Each new row is followed by its nearest point in the smallest flat space through zero that holds the last named rows.

k_595, 4 rows:
[[  8.5 -61.0   9.7 -30.6  17.2 -16.1  -3.2  21.4 -11.2 -31.4 -30.7  21.6
    6.6  28.6  18.1  -5.7]
 [ -1.1  -1.3  -3.0 -12.3 -26.2   0.0 -11.1  -9.1 -22.5 -13.5  23.8 -64.9
  -17.3  30.1  25.2  46.8]
 [ 30.3  37.4  -5.6 -40.5 -17.0   6.0   4.0   4.8 -25.6 -47.8  -6.3   2.4
   17.8 -42.0  16.6  34.2]
 [-30.4   2.1  -8.5 -18.6  26.7  33.8  10.1 -11.6 -30.9  -2.9 -32.3  15.9
  -26.3   3.7 -20.8 -14.7]]
New rows:
[-37.7  -7.8 -17.9 -31.0  34.7   5.6 -21.9 -24.2  -2.5  18.6  19.5  -7.4
  29.2  30.1  11.3 -13.6]
[-15.6 -15.7  -0.3   1.8   7.9   5.3  -1.0  -4.1  -5.8   7.5  -4.3  -7.4
 -14.4  21.2  -3.4  -4.8]
[ 26.8  10.3  -0.3  17.6 -25.4  -6.2  11.0  17.9  -0.1  26.0   9.2  25.6
  14.8   1.1  36.6 -35.6]
[ 14.5   0.0   5.1  14.4  -3.9 -16.2  -1.1   8.3  23.3   7.4   8.1  14.3
  18.3 -12.1   0.8  -9.5]
[-37.9 -18.3 -18.7   9.0  27.1 -14.5  15.0  34.0  29.7 -37.1   9.8   7.7
   4.3   2.5 -30.0 -23.1]
[ -4.2 -19.1   3.8   5.3  14.0  -4.2   1.6   5.7   8.9   7.0 -11.4  21.5
   2.4   5.8  -6.7 -20.7]
[-12.8 -13.2  -9.0  31.1  32.8 -10.2  25.3 -23.9 -36.4  22.3 -14.6   6.9
 -31.4  12.3 -16.4 -35.4]
[-31.2 -11.8  -2.7  10.1  23.0  17.4   4.7  -9.5  -4.1  22.3 -14.8  10.0
 -22.3  17.6 -21.6 -25.7]
[ 24.6 -24.6 -24.5  26.7 -31.3 -19.8   7.6  20.9 -29.7  36.8  -4.4  27.7
 -26.5 -17.0  -1.7  18.2]
[ 3.8 -2.8  2.1  6.0 -1.2 -6.2 -1.0  2.7  8.4  3.8  3.4  3.1  5.1 -0.8
  0.7 -3.4]
[-35.7  34.9   1.2   1.8  20.0 -35.4  12.0 -17.4  17.2  19.2 -18.7 -29.2
  19.3  -7.4  20.3 -26.5]
[-5.3 10.3 -1.1 15.1 -0.5  2.1  0.9 -4.9  9.5 15.9  7.5 -0.4 -1.7 -4.3
 -8.5 -7.1]

k_552, 4 rows:
[[  3.7 -40.3  16.4  36.0  30.6   6.9  39.5  38.8 -27.6  -1.1  -1.9  -1.1
   -1.1 -49.7   1.2  -7.7]
 [ 19.1  -4.3  19.1  -6.1  31.5 -18.1 -47.2  47.9 -34.7   3.5  23.4  44.8
  -10.0  -4.9  21.5 -13.5]
 [  4.4 -22.9  -7.8  45.8  13.6 -17.7   7.2  48.8 -38.6  -6.3 -12.6  39.7
   -5.0   9.6  22.6 -25.0]
 [ 33.2   3.5  20.8  29.2 -13.9   2.1 -10.6  28.8 -28.8  22.9   1.9  44.4
  -33.3 -10.7  -6.4  18.5]]
New rows:
[-20.1  43.2   0.3 -26.7  23.5 -12.3  -4.7  -5.3   1.1   7.4  12.3   2.6
 -18.6  20.8  19.6   3.0]
[ -1.6  12.8  -2.2 -23.2   2.2  -7.1 -26.9  -6.2   6.2  -2.4   9.1   3.3
   3.9  15.5   6.1  -3.5]
[ -5.9   4.1  21.1 -35.3  10.6  37.8 -21.0  19.3  -5.1   0.2 -44.7  -1.1
   1.7 -49.7 -22.6  -4.3]
[  6.7  -5.0  20.0 -13.7  14.7   9.3  -1.8   2.8  -0.1   6.0  15.0 -10.1
  -2.2 -31.8  -7.8   9.5]
[  9.9  14.0   9.5  -9.3   2.4   8.6 -18.3 -39.2  -5.4  11.2   0.6 -26.1
  34.1  15.8  11.8  18.4]
[ -4.5  12.7  -1.5 -23.4  -5.2   2.6 -10.7 -20.9  17.0  -0.4   5.5 -13.7
   4.9   6.3  -4.6   5.5]
[ -2.5 -55.4  -1.3  -8.5   8.9  -8.1 -13.0  16.2  18.9  -6.1   0.8   9.3
  -5.9   5.4  -2.5  -4.1]
[ -3.3  -8.1   0.2  -0.9  14.7  -5.0  -2.5  11.3  -6.4  -5.5   3.4   1.6
   5.6  -3.3   8.1 -10.3]

k_898 (4 x 16):
[[ 43.3  -1.4 -22.2  16.7 -37.8   8.8  16.5  27.1   5.1  15.2  20.0 -11.5
   -2.2  -4.1 -28.5   5.2]
 [-39.3  -7.9 -25.4   5.2  44.2  21.4  -4.6  -2.4 -27.0 -12.9 -26.8 -19.5
   10.6 -31.2 -19.3  -0.1]
 [ 15.1 -17.5  -1.9  -0.6   5.4   8.8 -43.7  10.5  25.9  -8.4 -12.9 -11.1
  -37.0  24.7 -27.5 -12.4]
 [ 29.0  -4.2   3.2  -8.6  15.5  -3.1 -19.3   3.1   6.2   8.7 -15.9 -59.8
  -13.9 -12.5  -7.8   2.8]]
New rows:
[-33.6 -35.8  23.7  16.1  11.9  17.7   7.0  29.9 -17.2 -21.2 -26.9 -19.7
  23.0  -2.7 -35.4   1.6]
[-21.4  -8.2 -21.1   7.2  22.2  17.7  -6.0   4.0 -13.1  -9.3 -14.7  -7.1
   1.8 -14.5 -21.1  -2.2]
[ 15.3  12.0  24.7  -6.1 -17.7 -18.0  -6.0  34.3  17.7  17.1 -10.8  32.8
  12.8  11.4  23.1  23.8]
[ 13.4   6.7  17.2  -4.5 -21.6 -14.0   6.2  -3.4  11.5   5.7  14.9  17.1
  -1.0  16.3  17.9   0.5]
[-29.9  20.3  -0.9 -37.0   4.2 -28.8 -16.4 -37.5  17.9   4.7 -13.6 -29.9
 -10.7 -28.2 -20.2 -14.7]
[ -7.1  -0.6  11.4 -12.1  26.8  -5.6 -15.1 -11.8  -1.7  -2.3 -17.7 -26.1
  -3.5  -7.3  10.4  -0.1]
[ 22.7 -23.9  -2.0  35.8 -13.3   5.4 -32.6 -14.1  34.4  21.1 -30.6  24.9
 -37.1  34.6  36.0  10.7]
[ 13.3  -6.7  16.2  -5.8 -10.8  -6.3 -27.7   0.7  27.9  -4.6   2.0  14.8
 -26.7  34.5  -0.2  -9.9]

k_254, 4 rows:
[[ 18.6  30.9 -13.2  10.0  -2.3  -7.1  -3.4  27.7  -6.6  33.0  24.1 -28.7
   23.7  -6.5 -17.5 -52.5]
 [ 14.8  27.6  32.7  32.5  31.5   6.2 -55.6   6.4  -5.8  37.8   7.5 -15.3
   39.3 -46.0 -37.2  20.4]
 [ 31.3  62.1  -4.1  -3.1  20.0 -12.2  22.2  35.5   5.6   3.9  76.9  25.2
   17.9 -30.9  26.8  56.0]
 [  4.2   5.0 -60.1   4.8 -18.0 -23.5  10.5  19.6  35.2 -26.0 -15.7 -55.7
   -1.6 -78.8  -8.9  -3.9]]
New rows:
[-20.7  35.2  -2.6  29.7  14.9   0.6 -18.4  38.1  16.7 -33.2  -7.7 -37.4
 -28.1 -35.5 -24.0  37.1]
[  3.8   7.5 -12.0  10.5   6.0  -7.5 -12.3   5.1  17.6 -10.0  -5.9 -19.2
   7.0 -55.4  -9.1  30.6]
[ 20.0  31.4  26.5 -23.6 -13.0 -19.6 -33.2  11.9 -29.5  30.2   5.7 -27.7
  22.1 -25.5  20.2 -23.3]
[ 13.1  22.9   3.8  11.8   7.3  -1.2 -13.9  15.1  -6.3  26.2  16.6 -13.9
  21.0 -10.0 -15.6 -19.7]
[-31.6  -9.2 -21.7   5.7  36.5  -5.2  28.4  -6.1 -16.8  15.7  19.8  29.6
 -22.5   0.8 -34.3   7.4]
[ 0.0  0.8  5.0 -3.3  1.8  1.6  4.2 -1.4 -2.6 -1.2  5.8 10.6 -2.2  9.2
  6.4  6.8]

k_959, 4 rows:
[[-21.0  12.6  13.6  31.1   8.2   7.4   3.1 -10.3 -35.3  -1.5 -23.9  -9.9
    5.5  37.4  -4.7  -8.0]
 [ 29.1  -6.1  46.5  14.8  -7.4   1.7  44.0 -33.0 -23.6 -19.6  19.3   3.9
  -26.8  -6.5  11.5  -3.0]
 [ 20.1  27.8   5.1  14.7  31.8  13.6  26.5 -39.6 -51.2  39.5   4.4  25.1
   -3.8  -6.0 -34.0  35.6]
 [-36.1  26.1 -12.6 -21.5   3.6 -20.4 -29.8   6.3   8.4   6.3  -3.0 -56.0
    6.3  -7.5  16.6 -18.7]]
New rows:
[ 20.4  16.5 -19.2  24.3 -37.3  -9.5  -2.2  16.3 -38.3 -31.2 -30.8   8.5
  35.9  30.5  -1.4 -22.4]
[-14.4  -9.0   4.7  25.5  -4.2   9.4  -3.2   9.4  -9.2 -13.1 -23.2   6.2
   8.5  36.1  -1.5 -10.0]
[-37.6 -33.7 -10.4  32.3 -22.5  36.2   2.5  -1.8 -33.5  23.4  17.5  17.3
 -24.4  18.9  -2.4  -1.2]
[ -0.8  -5.6   5.5  22.2   1.7  11.4   6.4  -0.8 -15.2  -3.2 -14.1  16.6
   4.2  23.8  -8.9   2.0]
[  0.9  -9.1   8.3 -21.8 -29.5   9.3 -21.7 -30.9  10.6 -24.0   7.9 -30.0
  -8.3 -23.3 -18.2 -20.6]
[  0.2   0.0   8.1 -13.4  -8.4 -11.1   0.5  -1.3  11.7 -10.4  12.1 -20.6
  -8.6 -14.8  16.9 -11.2]

k_597 (4 x 16):
[[ 18.6  19.9 -31.7 -29.9 -27.1  27.6 -62.6   0.6   2.9  75.3  23.6 -29.5
   26.0  -4.5 -10.9   3.5]
 [  7.7 -27.2  25.2  37.4   4.9  -5.0 -14.2  34.9 -29.9  42.9  16.2 -41.0
   30.8  -0.7 -23.1  23.1]
 [ -3.4 -16.5 -15.4 -26.5 -13.9 -18.8 -53.4  -3.8 -10.5 -25.0  -3.9 -18.7
  -20.6  11.6  14.9  -7.9]
 [  2.0  17.7 -28.2 -32.8 -33.2  41.8  -5.0  16.9 -46.0  42.9  27.4  -2.7
  -31.4 -23.8   2.2  55.3]]
New rows:
[  7.4 -20.4   7.8 -23.4  12.9  49.0 -30.3  -8.8 -40.6  14.2   1.0   0.5
  -2.1 -45.7   8.9 -29.3]
[  2.5   3.3 -11.8 -14.1 -12.0   8.7 -17.9   2.9 -10.1  14.8   7.9  -7.7
  -5.3  -3.3   1.1   9.8]
[-19.5   1.4   2.8  -9.0 -31.2  -9.5  34.4   1.7 -12.1  -2.7   2.6 -17.6
 -20.4  -3.0 -20.2  41.3]
[ -4.8  -2.7   1.6   0.3  -5.1   8.6  18.0  12.2 -26.4  -1.9   6.3   3.9
 -20.1  -9.4   2.1  27.4]
[  7.1 -10.9   0.3   1.0 -19.7  -3.7  -8.2  -7.4   9.0 -16.3  25.2 -37.1
  13.1  17.4  36.9  67.9]
[ -1.3 -12.0  -1.0  -3.1  -7.7  -2.4 -15.8  11.8 -22.9   1.7   6.0 -14.3
 -10.2  -0.8   1.3  15.6]

k_969:
[[-23.8 -23.9  21.5  16.8   7.4  17.7   5.0  -3.9  10.8   8.6  10.8  23.4
   33.6 -17.2 -44.6  14.0]
 [ -8.2 -23.2  31.8  40.5 -17.5  11.6  -3.8 -55.5 -18.1 -32.7 -32.5   9.0
   27.1  -8.9 -12.8  26.8]
 [-33.8 -13.4  11.5   8.5 -27.1 -26.2   0.1 -33.3  27.5 -59.3  29.1  24.1
   15.1  25.6 -27.2  40.8]
 [-18.9 -23.0  13.0  35.2   1.0  17.5 -28.7  19.0   8.6 -34.9  20.8 -13.0
   -6.6  15.9  11.6  30.5]]
New rows:
[ 32.6 -37.5  -3.5  13.0  -1.1   8.1 -11.5  11.7 -10.9 -33.0   6.7  31.2
  -2.6 -37.3 -20.9  35.3]
[-11.7 -16.2  14.4  20.6   0.4  12.6  -6.9  -4.3   1.0 -10.1   1.7   3.7
  11.7  -3.1 -10.4  15.0]
[ -0.6  26.4  11.1  12.9  22.3 -26.0 -27.2 -23.0  -8.7  22.7 -16.8 -17.3
  20.7   8.7  -9.2   2.5]
[  5.9   1.0   3.0   1.9  -1.9   1.5   3.6 -12.6  -9.0   3.7 -14.6   0.7
   4.2  -6.4   0.1  -3.7]
[ 23.8 -34.4  -7.9 -29.6 -31.0 -26.1 -23.5  -8.9  16.2 -24.8 -36.8 -30.9
  33.2  36.4 -18.3 -15.5]
[  2.8   6.7  -2.1  -4.5 -14.8 -16.7   4.1 -24.1  -2.3 -19.2  -7.7   2.3
  -2.3   8.9   5.1   4.3]
[-23.7 -12.3   5.1  34.8 -21.9  27.2   8.6  21.2 -20.0   8.8  15.5  -7.9
  -5.2  34.5  26.7  -8.2]
[ -2.7  -9.7   4.4  18.5   6.1  15.4 -17.2  18.3  -1.6  -8.1   5.1 -14.0
  -8.5   4.4  14.8   8.6]
[  2.0  18.4  34.6  29.4   6.2  -2.6  13.5 -17.6  -1.5 -32.4  22.0  23.6
  18.8 -25.7 -29.4  31.4]
[-18.3 -16.4  17.4  15.8  -7.9   2.0   2.4 -23.0   6.4 -17.1   3.1  17.4
  22.8  -2.9 -27.0  19.9]

k_402 (4 x 16):
[[ 20.4  -3.4   0.6 -12.8 -41.7 -16.7 -10.1  27.0  33.0  20.9  12.8  13.8
    8.5 -14.8  -0.6 -26.0]
 [  3.8   8.4  44.2  20.4 -20.6 -14.6  26.6  -9.7  18.2   3.0  14.5  19.8
  -27.2   9.1   3.6   7.1]
 [ 27.1 -13.6  10.2  13.7  -8.8  43.4   9.3  25.7  35.1 -56.3  32.6 -17.1
  -15.5 -39.6  22.3  -6.7]
 [ 27.8   5.8  11.7  30.7 -20.4  16.7  -5.4  29.2   0.4  16.4  40.9 -22.4
   22.8  -0.6 -22.7 -36.0]]
New rows:
[ 24.6   6.3  12.2   4.9   9.6   5.4 -21.0 -21.0  21.0 -32.5  -8.2  55.4
   4.4  10.2 -37.0   8.6]
[ -2.1   0.4   8.5  -0.4  -3.0  -5.1   6.9  -5.2   6.4  -3.2  -1.9   8.0
 -10.2   0.3   5.3   6.4]
[ 17.0   5.9  -4.2 -11.0 -10.3  25.1 -16.2   6.6  10.1  20.3 -21.4   4.8
  38.4  14.5 -24.2   0.4]
[  3.5   0.5 -14.8  -6.2  -4.7  -4.2 -14.6  10.3  -6.3  19.1  -0.2  -5.0
  19.6   1.8 -11.0 -14.7]
[-25.1 -25.7 -17.9  10.4 -29.6  -7.6   7.0   1.7  -5.9   0.3  -5.0 -22.6
  21.6  11.4  14.6  -3.3]
[ 0.1 -0.7 -8.6 -4.3  0.8 -0.6 -6.6  3.2 -3.6  5.4 -2.3 -2.7  7.8 -0.1
 -3.3 -4.3]
[  3.0  -1.7   0.8  -3.8 -26.7  24.5 -20.6   9.8 -16.9   7.8 -55.4  -0.3
 -22.2  -0.5 -25.2 -25.0]
[ -0.7  -0.8 -11.2  -8.3  -1.3  -4.7  -8.9   3.7  -2.9   9.8  -5.0  -0.2
   9.6   0.3  -3.8  -5.3]
[ -3.2  22.8 -27.1  13.6  -0.7 -16.0  18.0  -4.1 -17.7  15.7   6.4  20.3
   1.3   3.8  10.0   7.2]
[ -6.5   4.3   2.3  -0.3   1.4 -10.9   0.9  -7.8  -7.7  12.9  -6.2   5.3
   0.7  10.8  -5.1   3.0]

k_537, 4 rows:
[[ 21.7 -28.4  18.5  26.7 -12.9 -24.0  -3.2  -6.5   7.7  49.4 -17.9  -4.0
   62.5  24.0 -11.1   0.6]
 [ 19.4 -26.2   1.0  35.9  -2.4 -27.7  15.0  10.8   7.3  29.6  -3.7  15.9
    1.8  17.3   8.0 -33.6]
 [-16.5 -30.4  22.1  47.1  25.4 -16.9 -30.3  16.5   2.6  34.9   3.5 -17.2
   14.4 -33.0 -32.8  -4.6]
 [ -4.3 -63.9   8.3 -21.5 -39.6   2.9  -5.2 -17.8  41.3  -0.2 -19.4  -0.6
   34.6 -27.6  11.4   7.3]]
New rows:
[-34.1  10.7   4.1   4.9  -1.2 -12.6   0.2 -39.9   2.2  -4.7   9.1 -12.2
   4.3  -3.8  -2.4  10.5]
[-6.6  4.1  3.2 -6.7  1.8  6.5 -8.4 -3.1 -1.6 -3.4  0.0 -7.6  6.1 -7.2
 -6.7 11.8]
[ -9.1  19.5 -32.3 -25.5  -7.1   3.5  53.4  -7.5 -25.6   9.3   1.8   5.1
  11.5  -0.9   4.8  12.9]
[  9.2  21.5  -7.8 -18.8  -8.0   7.0  11.5  -7.9  -6.7 -11.0  -1.7   4.6
   0.2  20.7   9.9   6.4]
[-16.0  -1.9  -3.3 -18.9  42.6  37.1  25.1 -15.8 -14.6  -1.8  36.9  14.3
  39.3  -6.2   6.9  -8.4]
[-3.1 11.9 -0.1 -9.1  1.6  7.0 -3.4 -3.3 -4.9 -6.1  0.9 -4.6  2.0  0.3
 -3.1 10.3]
